There are 9 hidden switches. A switch that is on adds its own fixed numbers to the row, and there is some noise. The rows also spread widely along 13 directions, which tell nothing about the answers.
(in the rows, 128 means zero)
Some rows, each with its switches (1 for on, 0 for off) after it:
[158 176 107 134 155 149 128 137 124 139 142 136 151 132 134 121 126 112
 137 141  98 140]  0 1 1 1 0 0 1 0 0
[101 166 120 134 151 105 160 112 117 152  99 108 106 143 207 123  94 154
 116 135 114 127]  0 0 0 0 0 0 1 1 0
[136  89 135  65 135 121 143  77 139 118 121 186 124  97 160 153 146 131
 121 117 107 133]  1 0 1 1 0 1 1 1 1
[129 137 131 103 113 166 182 156 111 128 102 161 113 110 127  96  80 108
  94 111 133 160]  0 0 0 0 0 0 1 0 0
[114 123 119 129 179 136  83 107 185 174 142 169 178 100  99 148 156 146
 134 139 158 108]  1 1 1 1 0 1 0 0 1
[132 145 149 130 124 125 137 163 156 117 144 138 125 138 124 139 133 103
 134 116 153 116]  0 1 0 0 0 1 0 0 0
[152 163 104 144 175 123 119 135 110 141 110 128 101 118 134  98 124 100
 123 115 118 157]  1 0 1 1 0 1 0 1 1
[141 145 134 138 150 123 134 158 143 125 123 134 138 130 142 157 131 117
 138 116 126 112]  0 0 0 0 1 1 1 0 1
[102 146 132 141 138 112  96  67 185 141 119 119 134 115  73  99 252  83
 150 119 105 121]  0 1 1 0 1 1 1 0 1
[131 193 136 172 129 102 126 100 138 125 145 144 120 166 140 124 136  96
 127 150 101 130]  0 0 0 0 1 1 1 0 1
[122 121 149 150 153 133 117 109 145 130 101 178 117 120 151 109 125 118
 151 131 124 117]  1 0 0 0 0 1 0 1 1
[ 82 127 128 100 161 119 161  89 153 114 119 170 109 120 156 169 140 149
 151  98 107 100]  1 0 0 1 0 1 1 1 1
[115 103 142 153 109 143 131 111 122 135 162 176 121 119 152 131 124  60
 137 138 139 117]  0 0 0 0 1 0 1 1 1
[ 86 156  96 153 145 113 107  62 150 187 137 116 129 120 109 146 219  86
 136 137 116 121]  0 0 1 1 1 1 1 0 1
[116 134 125 129 163 117 115 126 154 136  89 114 159 117 109 129 168 160
 149 105 125 118]  0 0 0 0 1 0 1 1 0
[129 170 114 150 186 173 120 140 157 142  76 141 146 115 120  76 145  89
 160 117  98 123]  0 0 1 0 1 1 1 0 0
[131  95 120 144 144 121 114  90 109 132 122 115 145 119 119  98 145 162
 129 138  97 118]  0 1 0 0 1 0 1 0 1
[149 110 117 105 152 122 118 127 138 117 163 119 136 115 162 143 154  84
 146 119 115 108]  0 0 1 1 0 0 1 0 0
[112 125 124 130 136  75 128  95 133 145 122  94 132 136 136 128 149 158
 108 121 137 125]  1 0 0 1 1 0 1 1 0
[139 165 115 130 154 145 169 161 104 136 111 144 104 141 129 135  98 140
 123 105 111 147]  1 0 1 1 0 0 0 0 1
[121  72 156 120 123 106 155 120 125 104 123  99 119 134 131 109 124 157
 120 110 121 105]  1 0 0 0 0 0 1 0 1
[134  87 136 108 120 164 163 140 122 151  86 138 159 126 125 113 101 143
 112 124 125 129]  1 0 0 0 1 0 0 0 1
[104  31 150  94 149 119 127 148 165 136 117 102 139  96 153 123 140 118
 128  90 165  74]  0 0 1 0 1 0 0 0 1
[115 117 131 107 145 151 143  94 145 129 129 181 108 116 143 121 136  89
 139 125 113 123]  1 0 1 0 0 1 0 0 1
[128 114 140 114 126  55 115  98 126 115 181 139  78 120 156 149 127 102
  90 124 172 138]  1 0 0 0 0 1 0 1 1
[165 172 165 157  95 115 162 127 124 114 127 124 122 188 155 100 111  82
 112 148  89 136]  0 0 1 0 1 1 1 0 1

New rows, each followed by its switches (1 for on, 0 for off):
[115 127 127 128 150 137 131  97 132 145 133 155 132 122 133 132 138 129
 136 132 122 132]  1 0 1 0 0 0 1 1 1
[100 148 145 134 105 148 160 104 169 165 115 174 167 153 158 193 157  98
 157 142 111  99]  0 0 0 1 1 1 1 1 1
[125 114 137 137 121 118 129 122 147 126 151 132 153 142 101 113 111 100
 105 124 143 111]  0 0 0 1 1 1 0 0 1
[135 143 141 129 148 117 137 127 151 112 132 126 135 147 133 122 140 123
 141 116 124 118]  1 1 1 0 1 1 1 1 0
[127 117 105 109 160 126 135 123 114 120 146 117 111 110 177 151 138 114
 151 118 108 110]  0 0 0 0 0 0 1 0 0
[104 152 114 133 132 147 142  83 125 174 134 157 138 134 139 157 148 130
 132 155 106 132]  0 0 1 0 0 0 1 0 1
[124  77 173 142 133  51  82 112 165 142 106 101 119 112 172 125 178 142
 129 126 161  98]  0 0 0 0 0 0 0 1 1
[138 121 132 107 150 125 146 160 130  96 126 105 118 137 112 142 146 117
 153  81 132 117]  0 0 1 0 0 1 0 1 0
[168 128 151  76 133 105 136 118 153  99 112 168 111 108 150 115 145  95
 101 110 115 153]  1 0 1 0 1 1 1 0 1
[ 98 114 141 145 152 115 127 144 156 161 100 143 157 128 103 151 123 186
 126 105 167 108]  1 0 0 1 1 0 0 1 1
[132 125 136 130 159 119 112 144 146 120 130 156 125 112  90 124 135 125
 122 100 151 126]  0 0 1 0 1 1 0 0 1
[198 126 154 127 117 175 146 191 134 126 102 123 166 132 104 111 150  94
 147 122 106 146]  1 1 1 0 0 0 1 0 1
[139  88 156  82 129  90 135 131 159  84 153 128 151 136 137 102  80 144
  92 110 146 106]  0 0 0 1 0 0 0 0 0
[150 124 169 130 112 126 132 103 148 101 120 167 132 136 110 104 156 112
 134 130  99 130]  0 0 1 0 0 1 1 0 1
[142 103 135 138 121 126 145  90 106 150 120 121 102 134 187 132 159  98
 138 152  94 122]  1 0 1 0 0 1 1 0 1
[ 52 140 104 167 152 150 137  97 136 159 147 140  96 117 109  79 112  53
 117 122 150 112]  0 0 0 0 1 1 0 0 1
[150 106 149 117 113 132 146 119 135 110 120 102 167 160 153  89 109 112
 129 132  92 111]  0 1 0 0 1 0 0 1 1
[128 143 143 177 143 103 129 137 116 125 103 114  85 130 163  88 121  88
 128 117 124 124]  0 0 0 0 1 1 1 1 1
[117 136 147 195 161 163 119 147 163 165  97 109 150 148 119  70 129  87
 159 139 130  96]  1 0 1 0 0 1 0 0 1
[157 132 159 142 106 146 172 175 126 145  59 113 149 153 130  91  88 136
 107 124 116 132]  0 0 0 1 0 1 0 0 1
[119 133 114  87 144 115 147 125 126 118 175 166 107 110 141 170 115 108
  99 104 146 136]  0 0 1 0 1 0 1 0 1
[144 151  95 119 173 141 139 172 119 145 119  77 121 105 144 127 135  66
 129  99 129 141]  0 0 1 0 0 1 1 1 1
[104 126 122 147 162 139 158 105 128 129 122 104 140 157 144 124 120 145
 155 124  79  82]  0 0 1 1 0 1 1 0 1
[109 180 128 122 127 113 162 121 137 128 135 137 111 162 114 136 128 122
 111 110 119 140]  0 0 1 0 1 0 0 0 1
[124 133 145 175 142 108 134 109 103 122 113 118 109 156 134 103 123 164
 142 134 112 117]  0 0 1 0 0 1 1 1 0
[131 128 138 132 135 115 145 149 136 128 127 126 130 146  90 144 137 127
 123  93 148 127]  1 0 1 1 1 1 0 1 1
[118 156 126 114 163 145 132 116 172 113 114 175 182 126  88 132 125 135
 139 104 107 120]  0 0 0 1 1 1 1 1 1
[111 163 133 136 135 113 119  78 155 127 139 160 149 144  74 137 173 126
 131 125 119 137]  0 0 1 0 1 1 1 1 1
[164 150 131 178 179 124  99 158 142 154 120 111 135 142 189 136 141 100
 174 140 115 100]  1 1 1 1 0 1 0 1 1
[113 136 150 127 153 116 147 119 147 120  91 149 117 130 167 100 109 134
 125 109 112 119]  0 0 1 0 1 0 1 1 1
[147 116 150 127 130 111 112 136 143 131 130 162 109 110 140 150 162 108
 136 123 145 133]  1 0 0 0 0 0 0 0 1
[105 117 135 131 137  86 136  80 145 141 110  59  94 134 155  87 189 121
 125 127 112 110]  1 1 1 0 0 1 1 0 0
[131 141 115 125 158 100 138 104 125 104 155  79 103 151 138 135 178 110
 154 109  84 116]  1 0 1 0 0 0 1 0 1
[130 120 133 151 149  92 117 134 124 103 136 117 122 142 111 125 134 140
 139  97 125 111]  0 0 0 1 1 0 0 1 1
[174 104 143 114 117 148 125 119 124 129 137 175 173 130 137 138 124 119
 124 150 107 134]  0 0 1 0 1 0 1 0 1
[152 135 119 127 154 115 121 117 124 139 100 142 134 114 121 144 166 148
 128 117 102 136]  0 0 1 1 1 1 1 0 1
[181 112 139 138 128 119 120 151 109 140  96 118 122 124 138 138 161 134
 139 134 129 140]  1 0 0 0 0 1 0 0 0
[140 129 141 124 131 112 125 132 153 134 116 145 149 122 148 151 145 103
 131 119 128 117]  0 0 0 1 1 1 1 1 1
[133 130 130 137 144 158 145 109 106 104 146 165 112 147 148 114 116  89
 165 124  84 122]  0 0 1 0 0 0 0 1 1
[106 167 100 174 161 104  95  95 124 159 169 129 115 144  88 170 187 118
 146 134 136 122]  0 0 1 0 1 1 0 0 1
[130 129 133 140 118 156 150 136 126 143 108 125 165 132  96  96 112 118
 110 128 127 138]  0 1 0 0 1 1 1 1 1
[119 100 137 144 167 121 141 189 117  96 103  85  74  95 149  67 108  90
 140  68 150 113]  0 0 0 0 0 0 1 1 0
[152 175 157 149 140 142 107 145 173 136 101 187 153 117 137 123 147 106
 153 140 132 137]  0 1 0 0 0 1 1 1 0
[ 88 162 113 164 158 116 129 113 139 177 118 142 116 128 143 183 172 128
 151 119 132 109]  0 0 1 1 1 1 1 1 1
[128 104 130 138 145 151 140 126 129 124 139 140 121 144 154 155 164 106
 192 119  99  88]  1 0 1 1 0 0 0 0 0
